Every row belongs to one group in each of 4 separate groupings. Each group adds its own fixed numbers to the row, and there is some noise. The rows also spread widely along 11 directions, which tell nothing about the answers.
In the rows, 128 means zero.
Some rows, each with its group in each grouping after it:
[137 120 113 121  92 138 137 117 134 112 148 114 150 154 115 123 106 111
 139 153 140 137 129 132 121] => B J495 tini (2)
[138  78  81 126  50 139 109 123 129 177 153 165 151  88  81 133  85 125
 101 180 172 129  89 160 113] => J J333 Gubo (1)
[127 128 100 152  78 147 157  92  92 162 121 111 134 110 116 138 107 100
 135  99 168 114 107 133 127] => R J196 sigab (1)
[124  95 124  94 111 132  74 121 170 173 136 149 164 106 112 136  89 143
  96 135 135  93  93 123 144] => P J196 Senuz (0)
[ 99 116 145 140 147  98 115 104 121 142 154 166 110 123 139 106 164 141
 111 109 121 116 126 129 102] => J J66 Lobab (2)
[180 229 146 101 154 144 202  93  82 132  76  40  80 165 150  92 150 103
 191  72 154 119 185  99 106] => R J333 Rivem (0)
[121 175 114 123 169  85  76 155 133 100 168 139 116 159 141  75 118 171
 124 125 119 131 140 109 117] => M J324 Lobab (2)
[163 142 162  65  77 122 186 121 141 150 141  86 139 142 135 121 134 137
 151 111 140 104 139 117 121] => M J324 Gubo (0)
[182 164 134  62 133 119 116 143 176 172 121  99 112 134 118 116 102 171
 144 113 131 130 132 141 125] => P J495 Senuz (0)
[110 125  80 183 117 152 140 130 117 100 147 132 172 144 135 133  95 108
 136  78 158 158 105 138 140] => B J66 tini (1)
[123 100 127 110  97 140 131  94 167 147 120 127 155 142  96 144  99 129
 109 119 128 107 112 146 141] => B J196 Rivem (2)
[132 101 102 114 138 126 115 144 143 136 156  94 176 136 163 133 118 169
 145 114 136 151  82 122 170] => R J324 sigab (2)
[126 104 119 115  93 116 154 107 132 168 134 137 162 117 124 147 123 111
 136  89 154  93 125 127 138] => J J333 Senuz (2)
[116 155 129 144 124 129  92 100  77 160 131 162  92 115 122  83 133 120
 109 124 165  97 127 109  75] => R J66 Gubo (0)
[123 137 132 133 124 106 141  82 110 124  92 112 104 120 109 140 143  83
 149 121 152 117 143 155 132] => B J196 Lobab (0)
[112 188  98 122 133 121 126  60 122 153  77 122  95 130 103 102 116  81
 128 100 147  66 163 134 101] => J J196 Gubo (2)
[149 185 108 114 155 114 122  46 103 164  71  90  64 122 112  96 135  86
 153 168 158 102 154 143 103] => M J324 Gubo (2)
[133 134 105 106 155  92  98 101 163 127 123 136  95 121  94 137 118 155
 131 148 111 155 120 169 140] => R J333 Rivem (2)
[119 144 134 111  80  90 156 120 141 121 155 155 106 132  78 137 112 120
 127 127 120 103 150 143 123] => B J333 Gubo (1)
[136 128 119 117  95 127 163 117 144 136 138 157 101 134 142 102 122 179
 114 104 110 187 115 163  88] => J J196 tini (2)
[156 131 167  90 139 118 188  50 168 181  94  92  74 123 127 137 143 146
 138  85 111 119 112 156 126] => R J324 Rivem (1)
[146 131 183 114 154 126 164 106 122 133  93  82 112 160 162 130 175 153
 157  92 133 153 139 137 139] => B J324 Rivem (0)
[ 80  54 138 172 187 178 115  72 105 106 123 108 158 152 215  95 188 115
 127 188 114 138  94  87 136] => J J66 Gubo (1)
[ 79 160  92 152  87 180  92  92 139 109 115 165 126 144  92 110  60 114
  89 161 116 164 116 178  81] => B J66 sigab (0)
[126 113 154 123  52  91 168 132 124 153 146 172 101 112 120 151 135 156
 122  80 132 171 119 176 119] => P J324 Senuz (0)
[137 162 141 132  90 147 156  89 104 131 106 115  89 153 108  99 122 111
 134 163 143 131 151 148  91] => B J324 Gubo (1)
[102 146  90 132 140  97  34 135 120  91 145 154 127 126  61 112  85 109
 111 176 137  90 123 114 136] => B J196 Rivem (0)
[122 130  79 178 104 148  74 146  90 125 126 140 151 133 113 105  98 123
 113 149 188 165 115 167 109] => J J324 Lobab (1)
[178 162  91 111 146 116 163 110 118 108 125  66  99 132 109 118 112  94
 190 173 145 139 122 119 145] => B J66 Senuz (1)
[161  95 111 103  59 163 167 105 136 178 119  95 164 106 123 155  93 128
 136 132 170 156  77 163 141] => B J324 sigab (0)
[126 172 131 102 127 132  74 119 164 159 117 177 121 138  92 110  73 163
  91 102 130 124 141 160  91] => B J333 tini (0)
[143 115 133 115 121 159  87 130 130 149 117 116 151 139 125 114 111 163
 117 131 158 136 103 129 124] => R J196 Rivem (0)
[115 140 178  88 125 100 144  79 163 132  92 117 109 140 119 159 157 121
 141 124  99 117 154 165 138] => M J196 Senuz (0)
[163 129 142 123 106 130 113 144  66 169 117 127 119 126 127  92 147 145
 133 140 193 122 133 111 103] => B J196 Gubo (0)

New rows. What belongs after each?
[107  97 163 147  89 126 113 164 109  89 189 178 124 150 151  99 153 187
 105 147 113 196 117 141  91] => R J66 Lobab (0)
[142  79 153  80  54  89 163 137 163 140 152 143 143 117  95 170 129 159
 127 130 126 136 114 168 153] => B J196 Gubo (0)
[121 141 170  87 125  70  91 141 137 142 152 157 124 132 101 120 134 157
 117 117 131  71 144 113 130] => B J324 Gubo (0)
[125 112 139 112 134 127 110 110 137 130 128 146 117 133 136 121 125 145
 130 161 117 143 117 133 128] => B J333 Senuz (0)
[119 184 175 110 137  81 173  92 137 138 144 162  39 147 122  99 142 148
 126  83  81  93 167 109  86] => B J333 Senuz (1)
[134 149 108 131 153 126  84 144 129  99 134 115 134 156 111 105 105 141
 134 164 137 140 128 124 137] => B J196 tini (1)
[ 94 125 146 139 105 141 118  88 122 125 106 147 137 145 120 139 123  93
 127 139 130 112 144 140 126] => B J333 Senuz (0)
[123 123  90 190 139 172  89 136  55 117  93  98 167 151 150 109 143  99
 152 169 197 159 141 132 134] => J J333 Gubo (1)
[130 155  80 148 127 128  88 150 123 108 163 122 130 146 104  95  85 139
 123 119 148 122 114 107 119] => R J495 Rivem (1)
[108 146  58 161 161 131  97  96 123  96  90 106 155 124 126 140  89  75
 147 103 160 130 114 147 160] => B J196 tini (0)
[119 149  99 111 134 168  38  72 145 187  99 138 154 112  78 107  55  98
  90 136 163  39 112 109 108] => R J333 Rivem (0)
[109 174  84 128 153 135 103  79 123 121  94  98 122 127 114 117  89  81
 141 138 138 106 121 130 135] => B J324 sigab (0)
[128 115 142 154 126 165 138 120  79 123 138  95 161 167 198  79 154 124
 137 139 159 144 128  89 111] => M J324 Lobab (2)
[109 130 121 123 131 172 126  88 149 125 106  77 174 154 129 145 106 103
 141 147 126 113 130 131 154] => R J333 sigab (1)
[149 130 139 129  65  86 163 164  85 136 122 133 122 123 108 159 158 137
 158  80 175 170 146 174 129] => J J196 Senuz (0)
[ 98 145  95 125 168  88  89  81 156 117 123 140 133 127 100 131 102  96
 122 114 119  69 128 118 155] => B J196 tini (2)
[122 149 173 125 110 118 118 110  87 138 129 143 109 148 103 103 143 119
 120 126 148  86 149 102 102] => B J324 Rivem (0)
[149 146 121 118 158 162 141  58 132 164  88  84 130 133 127 118 110  81
 147 137 155  83 136 113 130] => B J333 tini (1)
[139  96  74 151 113 146 124  78 109 125 104  93 127 110 122 138 111  84
 155 196 158 148  90 148 150] => R J196 Senuz (1)
[134 126  65 147 113 101  68 134 101 165 149 182 113  75 105 103  89 141
 104 116 180 143  80 150 101] => J J324 tini (0)
[175 151 102 121 158 101 141 146 100 155 135 111  96 121 159  86 146 163
 157 101 162 165 131 131 111] => J J333 Lobab (2)
[148 162 107 118 131 115 135 109 122 172 133 106 107 114 124 109 109 137
 134 109 146 119 108 124 118] => M J324 sigab (1)
[132 131 134 111 109 106 115 136 128 134 160 123 134 146 117 101 136 131
 128 134 143 103 148 118 108] => J J495 Lobab (2)
[118 111 123 154  50  76 104 176 106 107 176 182 123 131  60 148 123 143
 118 145 154 152 145 172 124] => B J495 Gubo (1)
[ 96  82 137 206 123 178  97 120  59 122  90 131 163 162 160 130 167 119
 130 171 180 188 135 155 133] => B J333 Gubo (1)
[114  97 154 149 121 153 141  55 104 143 111 145  85 119 147 104 157 106
 118 171 127 156 113 151  84] => B J66 Lobab (0)
[147 118 109 104 122  95 120 163 186 142 170 135 145 138 125 126  95 189
 123  68 129 154 106 154 137] => B J495 Lobab (2)
[120 139 134 113  85 104 144 100 122 129 131 142 104 112  86 140 133  99
 132 141 131 118 147 150 122] => P J66 Gubo (0)
[126  74  87 153 127 152 110 147 110  92 154  91 186 140 184 119 129 137
 153 139 156 170  85 108 162] => R J495 Gubo (0)
[152 125  80 109  99 140 105 151 177 127 173 135 167 129  79 125  47 146
 114 152 140 143  87 142 132] => B J66 tini (1)
[152 125  91 102 103 142 179  96 177 148 139 104 161 127 134 140  91 125
 139  86 132 147  97 146 136] => M J66 tini (2)
[ 96 170 114 138 159  92 126  98 160  79 128 123  90 159 114 126 115 107
 147 109  86 114 147 135 139] => B J495 Senuz (1)
[115  98 157 113 139 133 184  51 157 130 103  92 122 143 146 148 158 100
 147 145 102 105 134 129 157] => B J333 Gubo (1)
[127 142 101 134 125 115 140 102 115 117 111 112 117 128 135 122 117 113
 144 105 152 133 121 141 136] => B J324 Gubo (0)
[112 147  88 160  98  74 125  86  92 125  95 158  68 104  83 150 133  89
 142 141 151 163 140 210 118] => J J324 Senuz (2)
[141 156 138 129 121 112 169  84 114 119  70  82  94 138  94 169 165  81
 182 153 141 162 168 198 137] => J J66 Senuz (1)
[126 106 123 151 166 135 145  88 112 115 103  87 120 147 179 110 165 124
 153 130 139 158 119 128 144] => B J196 Lobab (2)
[104 171 141  71 123  83 115 101 198 115 131 160  70 153  89 107 112 161
 107 145  59 119 154 158  98] => J J196 Senuz (2)
